There are 9 hidden switches. A switch that is on adds its own fixed numbers to the row, and there is some noise. The rows also spread widely along 13 directions, which tell nothing about the answers.
(in the rows, 128 means zero)
Known rows, each followed by its switches (1 for on, 0 for off):
[ 96 127 119  82 159  99  96 133 137  94 147 163 122  74 145 132 168 111
  73  99 176 103 127 117  72 174 115 113 158 141 116 198 127 125 148 119]  1 0 0 0 0 0 0 1 1
[150 190 129 102 110 122 163 152 149 180 109 169 112 128 137 143 123 128
  49 144  91 104 155 137 111 166 129 121 138 125  89 127  94 113  86 118]  0 0 0 0 0 1 0 0 0
[133 152 146 162 129 171 110 180 102 135 129 136 146  67 154 127 177 144
  86 128  94 103  97 162 136 166 155  90 122 121  84 180 145 109  95 140]  0 0 0 0 0 0 1 1 0
[123 144 142 114 153 124  87 192 145  96 122 164 109 114 137  80  88  92
 138 121 142 130  95 118  82 155 145 121 137  92  98 106 132 141 109 149]  0 0 0 1 0 0 0 1 0
[127 195 114  92 182  98 106 132 118 136  78 131 153 118 104 140  86 172
  90  89 136 132 110  39 104 165 113 159 132 175  90 163  99 114 156 107]  0 0 1 1 0 1 0 0 1
[168 231 140 134 106 144 171 128 101 197 106 172 105  68  96 125 153 143
  30 122 115 107 107 151 135 171 106 139 107 129  61 147 132 115  90 174]  1 1 1 0 0 0 0 1 0
[152 225 158 108  83 127 144 149 122 164 128 161  96 130  65 126 121 156
  34 107 102 110 122  96 150 177 124 126 133 128 119 143 120  94  82 156]  0 0 0 0 0 1 0 0 0
[132 159 109  99 113  95 149 139 152 170 139 173 102 109 130 137 122 140
  21 114 145  79 160 140  96 155 106 108 115 131 112 174 107 111 108 116]  1 0 0 0 1 1 1 0 1
[ 88 139 145 132 124 145 107  56  92  99 132 104 157 110 100 171 180 166
  65  74 168 115 115  93 179 148 118  86 151 174 165 194 169 122 126 133]  1 0 0 0 0 1 1 0 0
[146 191 147 148 107 113 166 134 111 155 105 156 135 100 124 109 147 121
 113 136 112 160  76 143  97 136  90  97 116 116  87 138 128 171  90 175]  0 1 0 0 0 0 0 0 1
[123 214 124 124  78 143 202  48 147 194 113 165 154 172 155 149  79 114
  43 161  99 137 160 126 130 159  87 118 129 142 114 102  80 147  73 153]  0 0 0 1 0 1 0 0 0
[142 163 135 150 140 114 140  44 102 141  57 118 188 111 156 150 110 163
 148 111 167 171  87  89 131 102  92 103 116 162 116 140 153 194 151 127]  0 0 0 0 0 1 0 0 1
[131 136 106 175  78 128 158 122 103 147 191 158  98 101 137 132 133 161
  33  98 179  72 128 164 137 153  95  88  98 108 147 220 139 113 107 138]  0 0 0 0 1 1 0 0 0
[128 126 111 137 167 136 118 151 123 144 108 131 153 128 186 145  52 142
 104 150 119 110 146 122 117 161 146 115 124 122  82 112  88 122 104  76]  0 0 0 0 0 1 0 1 0
[165 117 128 148 103  94 135 115 100 180  94 156 146  86 170 154 136 168
  91 137 166  77 132 149 140 111 134  83 117 128 104 152 168 138 116 112]  1 0 1 1 0 1 0 0 1
[135 129 134 130 109 136 140 131 152 156 110 187  97 132 157  97  96  58
 115 148 172  96 128 175  98 133 102 114 144  85 114  62 152 166  84 162]  0 0 1 1 0 1 0 1 1
[107 161 119  97 162 114 120 124 121 138 105 166 133 110 116 134 156 117
  60 104 164  88 104 108 100 163  85 142 159 154 114 156 135 116 116 139]  1 0 1 1 0 1 0 1 1
[136 192 162 108 102 139 137  68 102 176  91 170 161 103 172 135 127 110
  86 156 141 109 124 115 134 165 107 122 160 153 109 100 132 136 103 177]  0 0 1 1 0 1 0 1 0
[128 143 129  87 134 110 114 123 176 127 101 141  92 151 113 164 140 143
  78  90 135  99 176  87 130 137 163 110 155 140 138 151 138 117 130  78]  0 0 0 1 1 1 0 0 0
[132 122 121 153 151 125 115 148  94 110 133 132 159  87 158 123 101 160
 110 130 139 133  89 125 103 151 137  83 107 117  87 168 121 145 106 121]  1 0 1 0 0 1 0 1 0
[119 145 139 125 127 112 148  67 122 126  96 131 140 142 103 173 165 154
 114 102 139 154 117  90 133 120 117  82 147 147 126 157 144 167 106 107]  0 0 1 1 0 0 0 1 0
[118 174 109  96 149 120 146 123 172 150  69 168 148 154 130 144 137 119
  64 105 149 114 105 124  94 111  84 144 142 151 119 129 134 144 121 112]  1 0 0 0 0 0 0 0 0
[125 157 126 117 170 116 125 154 109 151  91 157 156 115 156 127 100 128
  99 133 139 107  95 112  93 156  94 136 143 136  93 123 103 125 105 116]  0 0 0 0 0 1 0 1 0
[145 120 146 136 152 114  92 120 101 136  97 112 104  84 166 135  76 134
 153 132 154 108 168 108 150 154 179 101 132 117  98  92 140 132 131 111]  0 1 0 1 1 1 0 0 0
[139 135 140 115 102 167 100 103 191 128  96 173  93 116 152 129 152  83
  96  94 194  91 148 161 139 113 148 121 147 114 142 115 203 155 152 130]  0 0 0 0 0 0 0 1 1
[171 155 117 142 126 149 120 159 144 144 115 138 113 106 142 140  81 176
  80 116 110 117 152 119 135 152 192 108  95 115  74 157 122 122 123  83]  0 0 1 0 0 1 0 1 0
[117 100 135 145 161 113 126  96 100 104 107  96 143  90 145 155 163 139
 150 124 138 153 118 124 118 135 131  58 142 133 112 149 148 178 112 121]  1 0 1 0 1 1 0 0 1

New rows. What belongs after each?
[102 172  90 118 192 155 120 130 155 115  89 140 157 145 128 132 113 127
  67  95 126 128  95  96  87 152 117 154 128 159  88 159 106 128 125 109]  1 1 1 1 0 1 0 1 0
[145 129 120 161 123 134 110 204 123 112 165 133  82  83 118 114 108 158
  94  97 125 111 132 144 131 165 176  94  95  85  95 185 133 110 118 111]  0 0 0 0 0 0 0 0 0
[154 164 150  92 150 136 126 128 138 148  92 150  34  72  81 131 168  87
  88 105 134  93 176 138 137 180 169 135 157 113  75  93 162 119 107 139]  1 1 1 1 0 1 0 1 0
[159 175 156 111  94 106 162 159 131 183  91 186 124 137  98 140 183 136
  50 140 114  96  89 146 112 121  99  94 150 123 110 125 150 134  52 142]  1 0 1 0 0 1 0 1 1
[113 135 124  97 132 114 101 101 131 123 106 145 183 114 192 154 117 147
  86 137 142 111 139  96 109 148 151  96 149 160 113 158 119 131 137 109]  1 0 1 1 0 1 0 0 0
[139 170 149 135 146 148 126 151 102 161  89 152 133 109 141 115 127 117
 100 138 134  97  86 135 123 155  99 129 148 127 104  98 138 124  83 162]  0 0 1 0 1 1 0 1 0
[122 156 116 144 156 115 142 121 104 159  79 155 173  86 168 112 140 127
 107 126 158 115  70 148  86 120  70 115 114 145  91 144 143 158 115 165]  1 0 1 1 1 0 1 0 0
[ 92  81 148  94 112  92 104 109 126 122 114 185 167 116 209 158 220 101
 102 142 198  74 107 145  84 114  97  73 196 144 159 165 157 145 120 104]  0 1 0 0 0 0 0 1 0
[173 122 158 112 135  96 130 111 113 155  87 156  70  34 139 107 132  87
 147 141 171 124 154 165 103 144 147  87 127  94  62  77 165 180 117 147]  1 1 1 0 0 1 1 1 1
[125 151 121 140 143  95 169 130 136 154  68 169 187 153 152 129 173 143
  92 132 124 131  43 136  57  78  66  84 115 143 106 169 130 178  71 124]  1 1 0 1 1 1 1 1 0
[140 189 140  72 100 152  84 134 203 142  69 187 138 158 151 121 123 104
  66 110 149  89 130 100 115 125 154 150 162 154 136 111 164 124 150 137]  0 0 1 1 0 1 0 0 1
[147 135 114 122 141 158 141 115 199 142 100 148  52 129 134 137 116  82
  98 108 146 109 189 164 121 137 150 119 133  96 107  94 150 158 119 100]  0 0 0 0 1 1 0 1 1
[ 90 136 126 143 117 154 131 122 120 117 167 145 166 107 187 139 153 110
  78 149 119 124 118 155 102 177 112  81 145 130 115 180 102 137  96 142]  0 0 0 0 0 0 0 1 1
[123 160 142 124 194 120 112 119  87 141  48 103 203 109 149 181 160 178
 121 127  99 138  91  70 128 143 126 111 154 186  82 158 113 131 120  79]  0 1 0 0 0 1 0 1 1
[ 99 174 118 114  93 173 107  59 164  93 177 159 126 122 167 114  90 108
  56 104 166 131 150 104 109 185 144 111 127 139 143 181 118 139 148 168]  0 0 1 1 1 1 0 1 0
[162 176 115 118 156  92 130 167 131 157 104 145  96  99 111 124  75 171
  75 107 123 107 140  98 110 156 149 130  95 120  76 151 112 110 117 108]  1 0 0 1 1 1 0 0 0
[132 144 165 114 170 157  85  99 132 131  48 123 137 100 165 141 131  91
 160 132 138 121 141 110 151 145 163 123 173 142 104  65 174 150 133 129]  0 0 0 1 0 1 0 1 1
[102 106 170  85 155  93  95 108 152  58  95 140 113 129  91 115 177  91
 166  93 164 163  93  91  88 112 135  68 170 119 144 118 178 194 106 136]  1 0 0 1 0 1 1 1 0
[109  95 131 174 151 168 130 158 122 130 140 121  85 117 145 120 125  84
 122 138 118  92 148 187 140 163 142  83 135  82 109  96 141 132  55 131]  0 0 0 1 1 1 1 1 0
[142 175 158 124  97 164 125  97 144 139  98 128 126 148 126 143 104 127
 105 133  99 140 155 106 169 148 177  96 145 130 118  89 144 142  98 139]  0 0 1 1 0 1 0 0 0
[116 149 106 113 163 121  90 152 145  88 130 162 136  93 144 105 131 132
  87  74 183 117  81  98  65 150 109 137 125 140 116 212 135 137 170 122]  0 0 0 0 0 1 0 1 1
[153  54 129 196 155 145  98 169  78 143 110 120  86  63 161 129 122 121
 154 126 191  64 133 190 161 133 154  91 125  79  96 101 188 135 109  97]  0 1 1 0 0 1 0 1 1
[113 144 135 141  91 169  93 136 158 111 148 142 148 178 178 102  16 114
 101 151 129 125 135 115 135 150 168  90 122 107 140  87 111 135  91 152]  0 0 1 1 1 1 0 0 0
[172 157 162  88 118 109  56 141 163 136  56 137 155 111 179 158 123 187
 112 114 126 101 152  61 146 114 225  98 140 161 115 156 168 117 171  81]  0 0 0 1 1 1 0 0 1
[134  97 159 120 159  96 122 179 128 115  94 143  84 105 109 116 175  91
 166 128 121 123 114 144  94 130 142  72 158  87  98  99 160 163  72 115]  0 0 0 1 0 1 1 1 0
[126 113 113 138 102 123 140  63 138 135 146 160 131  85 179 140 104 129
  79 121 189 117 158 159 114 131 129  75  97 117 114 167 139 166 133 117]  1 0 0 0 0 0 1 1 0
[150 166 123 145 131 158 144  70 142 136  98 117 112 127 114 152  81 153
 108 102 124 157 159  98 157 142 170 108 105 128  92 128 135 159 125 106]  0 0 1 1 0 1 0 1 0
[140 155 118 146 117 158 150 141 161 153  96 141 150 155 165 147 108 136
  88 142  91 125 133 146 127 128 146  99 123 122 102 121 120 145  92 102]  0 0 0 0 0 1 0 0 0
[138  92 136 114 134  71 128 111 115 129 120 130 100  94 105 178 165 166
 111 111 151 118 163 108 131 131 160  59 141 121 104 168 151 147 108  75]  1 0 1 1 0 0 0 1 1
[107 149 122 126 107 187  91  67 149 116 132 147 147 106 197 118  64  89
  80 128 188 114 153 142 140 160 149 124 128 136 125 104 141 142 156 162]  1 1 1 0 0 0 0 0 0
[123  93 125 122 122  81 124 105 107 129 144 153 112  99 162 155 132 143
  97 123 180  90 159 119 111 148 137  78 139 118 120 176 125 132 120  84]  0 1 0 1 0 1 0 1 0
[144 141 126 116 100 116 121 107 151 126 136 154  52 113  90 133 115 134
  76  70 184  92 175 112 150 145 154 117 125 108 140 152 168 125 141 114]  0 0 0 1 0 1 0 0 0
[119 181 140 118 148  85 150 125 106 142  93 156 148 155  84 122 113 143
 104 112 137 145  65  76  93 136  61 123 138 140 115 137 113 151  82 140]  0 0 0 1 0 1 0 1 1
[161 126 126 125 102 122 105 137 141 159 117 170 134  94 209 145  99 154
  80 142 144  74 168 133 127 143 189  97 118 119  97 158 136 115 135  85]  0 0 0 1 0 1 0 1 0
[150 167  99 128 173  90 143 162  94 187  86 180 130  99 137 104  34 143
  93 121 191  94  89 120  84 142  56 172 101 120  70 106  99 126 121 120]  0 0 1 0 0 0 0 1 0
[113 170 121 106 101  96 151 118 134 157 142 188 122 151 109 142 122 142
  33 106 164  90 119 107 109 146  79 123 137 133 138 173 111 111  96 125]  0 0 0 1 0 0 0 1 0
[140 146 145 122 139 161 146 160 157 158  86 146 124 110 165 146 178  97
 100 159  61 116 148 176 112 152 160  87 152 115  73 106 127 141  71 111]  0 0 0 0 0 1 1 1 0
[130  96 148 157 127 120 112 168 117  67 166 138  72  87  94  96 165 115
 136  96 149 133  92 151 109 143 159  58 121  68 120 165 179 161  85 151]  1 0 0 1 0 1 0 1 0
[137 133 163  89 155  83 122 154 144  88  96 148  95 117  79 120 173 116
 141 106 126 160  93 102  79 124 138  79 158 106 110 126 153 174  89 123]  1 0 0 0 0 1 0 1 0
[136 153 120 146 116 167 150 151 144 187 112 170 121 108 181 133 139 105
  49 153 100  68 158 186 127 162 145 113 123 117  78 129 120 108  81 120]  0 1 0 1 0 1 1 1 0
[117 166 163 119 133 133 126 108 121 115 107 152 121 137 103  95  92  83
 121 127 148 145  91 113 119 149 105 115 146 109 123  67 146 161  74 187]  1 0 0 1 0 1 0 1 0
[100 145 134  73 168  99 107 102 147 117  58 149 167 165 143 150 122 117
 116 108 172 123 104  72  95 117  87 134 183 169 148 107 131 149 137  98]  0 0 0 0 0 1 0 0 0
[115 141 116 166  98 123 154  58 101 138 124 117 180 168 132 171  91 192
  86 114 145 141 118  88 159 118 112  76 112 150 143 170 121 152 101 103]  0 0 1 1 0 1 0 0 0
[129 127 148 111 149 105 113 177 137  96  96 130 116 127  87 122 165 137
 139 101 114 149  89 106  94 124 139  77 148 120 112 139 146 158  97 112]  0 0 1 0 0 1 1 0 0
[132 149 135 113 136 102 129 130 120 156 111 162 143 114 170 120  78 118
 114 156 151 126 120 123  85 150  98 105 136 122  94 102  99 153 101 137]  0 0 1 0 1 0 0 1 1
[100  76 158  66 143 102  34 163 127  99 125 160 141 116 175 153 137 127
  82 126 192  39 145  97 129 154 169  97 198 140 158 132 155  82 126  81]  1 0 0 0 0 1 0 1 0
[133 204 147 109 115 184  99 157 173 143 114 175 126 119 159 101 108  95
  52 135 110  93 128 140 124 170 165 138 133 123 103 111 138 104 101 177]  1 0 0 1 1 0 0 1 0
